The rows of a group lie close to one hidden flat surface of 7 dimensions, which passes through zero. Surfaces can cross.
In the rows, 128 means zero.
Some rows, each with its group after it:
[141  99 168 117 183  92  70 110 152 103 117 138 141 110 128] => mumaf
[134 153 146  92 145 160 150 141 107 173 136 155 123 109 158] => pif
[119 141 114  96  94 143 184 136 129 118 123 104  96 157 135] => turo
[115 122 113 132 118 131 146 149 129  99 115 113 138 147 107] => nemu
[120 134 129 116 131 144 142 138 112 127 127 140 127 130 135] => turo
[151 166  96 119 135 156 144 145  79 152 124  77  67 134 131] => mumaf
[171 138 146 140 150 107  94 124 137 165 140 103 115 103 130] => turo
[147 139 111 107  97 124 188 138 156 146 133  97 102 136 125] => turo
[147 121  96 137 136 113 123 160 133  96  96  78 115 138  90] => nemu
[107 161 131 106 126 184 240 160  80 117 173 137 122  97 155] => pif
[130 101  80 116 137 129 150 119 153 113 101 139 133 137 115] => mumaf
[130 138 152 120 155 141 103 135 113 143 125 142 141 111 138] => nemu
[ 79 139 143 145  98 152 137 162 100 104 128 136 177 146 122] => nemu
[165 133 118 127 161 126 146 206 118 121 119 109 148  82  96] => turo
[162 120  97  99 135 129 175 160 149 144 120 142 122  99 118] => pif
[156 151 126 129  87 136 152 154 137 199 147 152 126 106 137] => pif
[ 99 160 150 158  82 141 127 145  93 123 148 107 136 148 128] => pif
[150 158 136  66 125 145 184 129 113 146 138  91  41 136 156] => mumaf
[150 141 159 114 195 135  87 159  91 126 119 117 125  94 128] => nemu
[119 154 143  78 109 163 149 134 116 173 124 149 110 150 158] => pif
[ 70  95 138 146 183 124 119  52 113  29 134 118 134 146 138] => pif
[127 105 132 169 173 117 136  78 125 101 176 144 144  76 141] => pif
[139 146 187 109 113  92 138 160 122  69 157  51  75 136 117] => mumaf
[174 117 102 120 135 106 148 115 156 141 135 117  89 110 125] => nemu
[145 112 140 150 139  97 114 111 135 100 158 134 123  94 123] => nemu
[183 143  68 184  80 110 167 149 128 159 158  82  90  98 104] => mumaf
[124 106 141 116 140 113  99  63 176 157 121 156 141 145 148] => turo
[108 141  98  87 123 165 162 107 110 138 106 121  88 168 150] => mumaf
[109 139 126 164  82 116 127 129 119 101 139  89 121 157 112] => mumaf
[145 126 144 164 153  97  58 111 120 121 131  95 115 123 116] => nemu
[ 89 145 118 156  75 146 140 121  63  80 155 120  79 155 133] => turo
[104  99  98 135  99 123 158 122 152  94 116 145 154 146 110] => turo

New rows, each followed by its group:
[129 128 128 128 176 135 128 174  96  73 114 101 136 107 103] => pif
[146 169 168 115 133 132 110 134 116 178 141  78 105 132 148] => turo
[138 107  67 147  82 107 142 104 183 151 104 114 130 166 104] => nemu
[114 130 128 120 137 157 198 114 121 140 168 176 151  89 159] => pif
[113 103 123 191 102  93 100  79 152 107 149 130 153 132 120] => pif
[142 112 118 102 130 117 163 126 162 121 128 142 120 120 126] => mumaf
[118 115 129  99 151 131 132 131 154 125 102 135 153 141 126] => turo
[ 73 124 135  82 139 159 110 161 116  87  63 136 161 188 117] => pif
[ 95 145 143 136 126 155 108 138  98 132 121 136 156 141 134] => mumaf
[131 143 134 126 144 142 152 143 105 122 145 125 127 104 135] => pif
[113 138 133 123  71 117  84 106 144 152 102 111 106 199 127] => pif
[144 117  90 128 117 131 229 131 143 114 165 139 119  86 131] => pif
[123 110 111 152 117 112 112 121 149 115 117 128 147 138 107] => nemu
[122 126 137 153 100 121 129 124 154 160 143 156 177 121 131] => turo
[132 127 132 118 134 133 109 143 136 152 114 156 151 121 131] => pif
[124 116 127 116 110 119 136  71 157 147 143 161 115 138 156] => nemu
[103  74 115 146 137  80 124  95 154   4 120 113 127 147  96] => nemu
[136 134 137  93 166 134 159 165  98  70 126  95  93 111 122] => nemu
[110 113 112 143 112 113 150  79 140  91 145 113 106 150 131] => pif
[119 176 167 105 127 157 127 155  76 140 140  94  94 137 149] => mumaf
[108 149 149 151  65 127 156 168 163 155 134  92 195 153 107] => turo
[135 146  97 138 118 138 131 188 110 127  87  63 131 155  89] => nemu
[127 120 115  68 126 144 182 107 152 138 118 149  93 142 154] => mumaf
[143  97 109 142 139  97 128 113 160 102 126 133 133 114 111] => nemu
[128 168 168 103 138 154 105 133  88 174 139 127 108 127 160] => pif
[128 116 120 119 157 122  87 113 139 125  93 111 125 151 120] => nemu
[ 78 146 140 157  61 144 169 156 103  91 153 124 157 147 121] => nemu
[148 122 109 166 101 103 103  69 147 162 151 123  98 133 139] => mumaf
[117 112 132 167 120 115 107 131 141 116 137 151 179 110 111] => nemu
[119 153 137 120 117 151 132 188  95 131 118 116 144 134 117] => pif
[115 121 117 106  75 137 221 108 149 121 164 166 111 122 151] => nemu
[141  64  87 122 181 100 126 118 179  74  89 150 157 113  98] => pif
[129 124 126 118 143 127 136 120 128 112 128 115 112 128 132] => pif
[ 94  87 104 151 100 121 157  85 180 116 134 197 188 129 127] => pif
[ 69 133 171 138 128 151  61 136 107 132 105 171 204 156 132] => pif
[109 181 164 113 116 166 177 101  67 145 187  99  67 127 181] => pif
[124 111 132 117 157 118 104 119 144 112 103 119 140 142 122] => turo
[137 129 124 135 124 108 119 130 134 105 120  72 104 147 108] => turo
[ 78 103 109 116 110 142 180 163 135  56 106 145 176 146 102] => nemu
[167 119 111 160  84  86  88 124 167 168 125 122 125 133 107] => pif
